The rows are grouped in 3 different ways at once. Each group adds its own fixed numbers to the row, and there is some noise. The rows also spread widely along 3 directions, which tell nothing about the answers.
In the rows, 128 means zero.
Known rows, each followed by its group in each grouping:
[112 131 148 102 146 122  90 116  89  92 106 152 115 136 117 119 118 127]	Paku H (1)
[190 136 113  27 186 146  58 155 125 112  88 213  78 124  90 122  89 119]	tep C (1)
[117 118 119 116 176 113 109 107 127  72 106 177  89 130  85 145 118 110]	dod H (4)
[143 109 150  55 157 152 127 117 111 107 116 161  98  66  86 136  99 108]	durid P (0)
[112 147  98 108 180  97 103 143 118  76 123 153 150 194  90 132 122 132]	dod T (3)
[144 127 140  58 170 137  79 161 140 123 140 174 134  92  96 137 103 137]	Paku T (4)
[123 124 110  82 167 127 133 113  72  89  73 162 101  82  78 135 104 105]	durid P (2)
[184 132 102  41 172 124  63 175 145 106 119 194 108 141 103 127  92 125]	tep C (5)
[162 147 145  36 203 113  68 131 168 150 119 187 119 135  95 104 107 111]	dod F (3)
[135 117 142  57 171 121  58 153 189 139 159 160 131 124 123 109 125 126]	dod G (5)
[136 126 160  71 147 139  98 116 125  96 102 147 120  84 111 148 118 119]	Paku G (0)
[135 151 110  51 176 117 102 151 113 144 128 148 134 134 119 104 100 137]	durid F (2)
[117 108 123  73 150 122 104 154 126 117 168 142 153 124 117 123 117 135]	durid T (5)
[174  95 171  33 139 124  71 143 131 122 150 175 123 143 115 132 102 110]	tep C (3)
[123 144 103 102 172 114 140 109  72  75  79 150  94 138  98 133 103 126]	durid H (2)
[118 124 149 102 144 115 107 122 119  88 114 154 124 114 109 136 110 114]	Paku H (5)
[102 121 138 114 138  98 142  95  66  65 113 127 119 177 105 134 116 123]	durid H (3)
[130 138 117  52 175 133 102 122 107 135 103 166 105 117 112 107 103 120]	durid F (1)
[150 155  93  85 213 118  77 138 143  91 111 194  93 137  83 121 104 127]	dod H (4)
[130 140 114  86 187 106  82 143 121  95 120 171 134 174  88 136 119 118]	dod T (3)
[141 125 136  64 168 139  91 120 131 102  77 181 109  66 100 141 120 101]	Paku G (5)
[100 134 101 149 155  91 105 141 122  61 145 140 133 200 113 116 126 130]	dod H (5)
[158 112 124  50 170 138  81 155 150  96 124 178 116 103 101 138  97 105]	tep T (5)

New rows, each followed by its group in each grouping:
[134 115 134  53 172 141 116  92  99 138  99 172  89  90 106 114 107 106]	durid F (1)
[ 95 125  88 113 174 122  92 131 122  93 111 161 107 143  86 108 119 119]	dod P (1)
[100 114 132  97 157 125  99  97 127  90 108 150  97 125 113 127 142 109]	dod G (1)
[137 164  89  74 192 111  88 120 132  76  68 172 113 171  91 136 120 127]	dod G (3)
[100 144  79 117 186 125 104 122 104  70  77 163 106 149  76 121 117 111]	dod P (1)
[101 114 146 104 150 102  83 131 144 124 183 150 128 182 133 101 124 132]	dod H (1)
[126 124 183  86 131 124 106 131 128 105 161 138 139 122 126 132 117 133]	Paku H (0)
[126 164  86  75 193 102  65 161 152 137 132 167 132 189 123  84 110 137]	dod F (1)
[129 172  89 116 195  90 106 110  98  44  62 173 110 194  79 132 108 120]	dod H (3)
[ 85 127 121 121 153 105  92 124 116  89 145 146 122 190 126 107 137 127]	dod H (1)
[162 161 129  63 156 132  79 172 118 108 117 160 134 140 105 133  99 157]	Paku C (0)
[ 85 133 125 132 149  85 123 113  97  64 120 143 136 212 100 128 130 129]	dod H (3)
[152 144 108  75 181 125  84 123 102  77  82 192  85 133  97 128 100 112]	tep H (1)
[108 169  71 119 191  89 115 147 102  88  86 149 132 188 102 123 125 117]	dod F (2)
[127 157 100  96 188 107 144  91  60  73  38 162 108 144  81 145 101 109]	durid F (3)
[121 154  78 104 181 123  97 134  95  66  76 175  86 174  83 133 124 118]	dod C (1)
[113 173  69 135 189 108 105 109 104  45  62 173  92 189  88 122 111 123]	dod H (1)
[125 125  92  91 151 109 127 136  77  74  91 151 106 150 101 134 107 137]	durid C (5)
[126  94 148  54 151 123 104 137 122 135 153 150 135 118 113 108 107 127]	durid P (3)
[140 180 102  73 168 118  93 152 113  97  76 158 126 129 112 132 115 137]	Paku G (2)
[149 161 130  58 183 106  70 165 178 162 165 156 145 166 119  97 113 144]	dod F (0)
[161 165 129  51 159 128  73 169 119 109 107 172 126 133 108 135  98 152]	Paku C (0)
[157 107 156  59 165 136  76 116 123 109 115 191  93 101 107 125 105  96]	tep H (1)
[106 127 110  93 147 118 106 148  80  94 139 142 116 165 101 127 102 159]	durid C (4)
[111 131 128 135 163 106 132 102 106  49  98 152 102 151  91 140 130 107]	dod H (0)
[103 100 153  88 143 134 120  93  89 112 136 146 105 128 119 115 116 126]	durid H (1)
[120 117 120  93 150 113  71 166 144 118 176 155 123 174 106 113 124 153]	dod C (4)
[ 97 142  86 124 163  98 116 142 102  74  94 149 125 158  93 127 119 112]	dod P (2)
[ 99 107 130  73 127 131  92 150 121 140 185 130 144 148 126  84 112 146]	durid P (1)
[110 124  96 104 164 129 139  95  70  59  62 152  86 101  69 157 127 115]	durid G (4)
[138 108 161  55 176 111  77 119 149 152 139 175 125 140 111 112 120  98]	dod F (3)
[130 109 152  70 155 113  82 127 131 116 141 165 122 162 101 126 119 118]	dod C (3)
[138 132  86  53 181 129  91 168 130 130 135 165 119 116  85 112  87 162]	durid P (4)
[134 160 102  71 198 114  75 133 149 136 105 181 115 153 112 104 114 116]	dod F (1)
[125 151 100  88 189 112  93 128 128  94  90 165 105 135  98 121 130 111]	dod G (2)
[100 120 109 124 174 111 123  97 111  88 104 164 108 127  82 137 125  94]	dod F (4)
[137 105 145  50 139 132  72 143 141 128 156 163 119 122 132 112 127 125]	tep G (1)
[ 85 131  99 112 145  93 134 134  85  92 130 128 147 184 128 122 119 136]	durid F (5)
[123 153 129  79 167 105  93 154 159 134 164 145 155 172 120 105 126 140]	dod F (0)
[140 142  92  71 185 105  66 167 151 110 141 166 128 184 105 115 108 139]	dod C (5)
[126 175  90 102 158 112 101 171 108  75  93 144 149 157 104 133  97 152]	Paku P (0)
[111 150  93 113 190 102 133 112  92  81  67 169 110 153  92 131 124  93]	dod F (2)
[124 154 115  64 158  96  56 170 164 122 161 145 150 197 121 103 130 157]	dod G (3)
[112 132 139  70 146  95 102 140 111 153 163 131 159 183 128 105 117 142]	durid F (3)
[146 107 142  58 157 125  93 128 137 131 151 170 108 109 113 117 103 130]	durid H (5)
[ 94 139 111 129 152 118 129 127 112  54 110 142 131 162  84 132 133 118]	dod P (0)
[104 143 100 128 176 108 103 113 117  75 106 164 102 176 100 113 125 117]	dod H (1)
[158 128 154  39 176 136  79 112 121 104  64 190  95  80  97 148 110 108]	Paku G (3)
[105 152  85 129 160  93 137 134  77  56 101 135 116 183 108 126 108 146]	durid H (5)
[143 150  98  62 188 118  63 143 153 150 124 175 117 147 112  98 112 124]	dod F (1)
[113 141 138  83 172  90  96 125 130 130 133 157 142 179 111 116 130 114]	dod F (3)
[126 135 127  59 141 125  99 171 131 134 187 131 158 157 117 100 103 171]	durid P (0)
[ 98 124 119 129 130  80 117 129  92  49 136 137 133 184 126 131 121 121]	tep H (5)
[115 158  78 108 196 100 101 117 108  98  81 172 107 169 100 120 126 111]	dod F (1)
[131 120 156  82 165 115 111 112 142 121 130 155 124 127 104 129 129 104]	dod F (0)
[117 147 125  99 130 101 116 157 109  90 150 136 153 193 128 124 112 132]	tep F (0)
[108 133 159 103 129 119 108 160 104  94 155 127 163 139 125 138 122 138]	Paku T (0)
[ 97 166 100 113 159 106 115 128  67  82  65 148 130 161 114 130 113 123]	Paku F (1)
[170 126 114  43 184 123  89 135 141 108 100 196 110 105  97 127  97  92]	tep F (5)
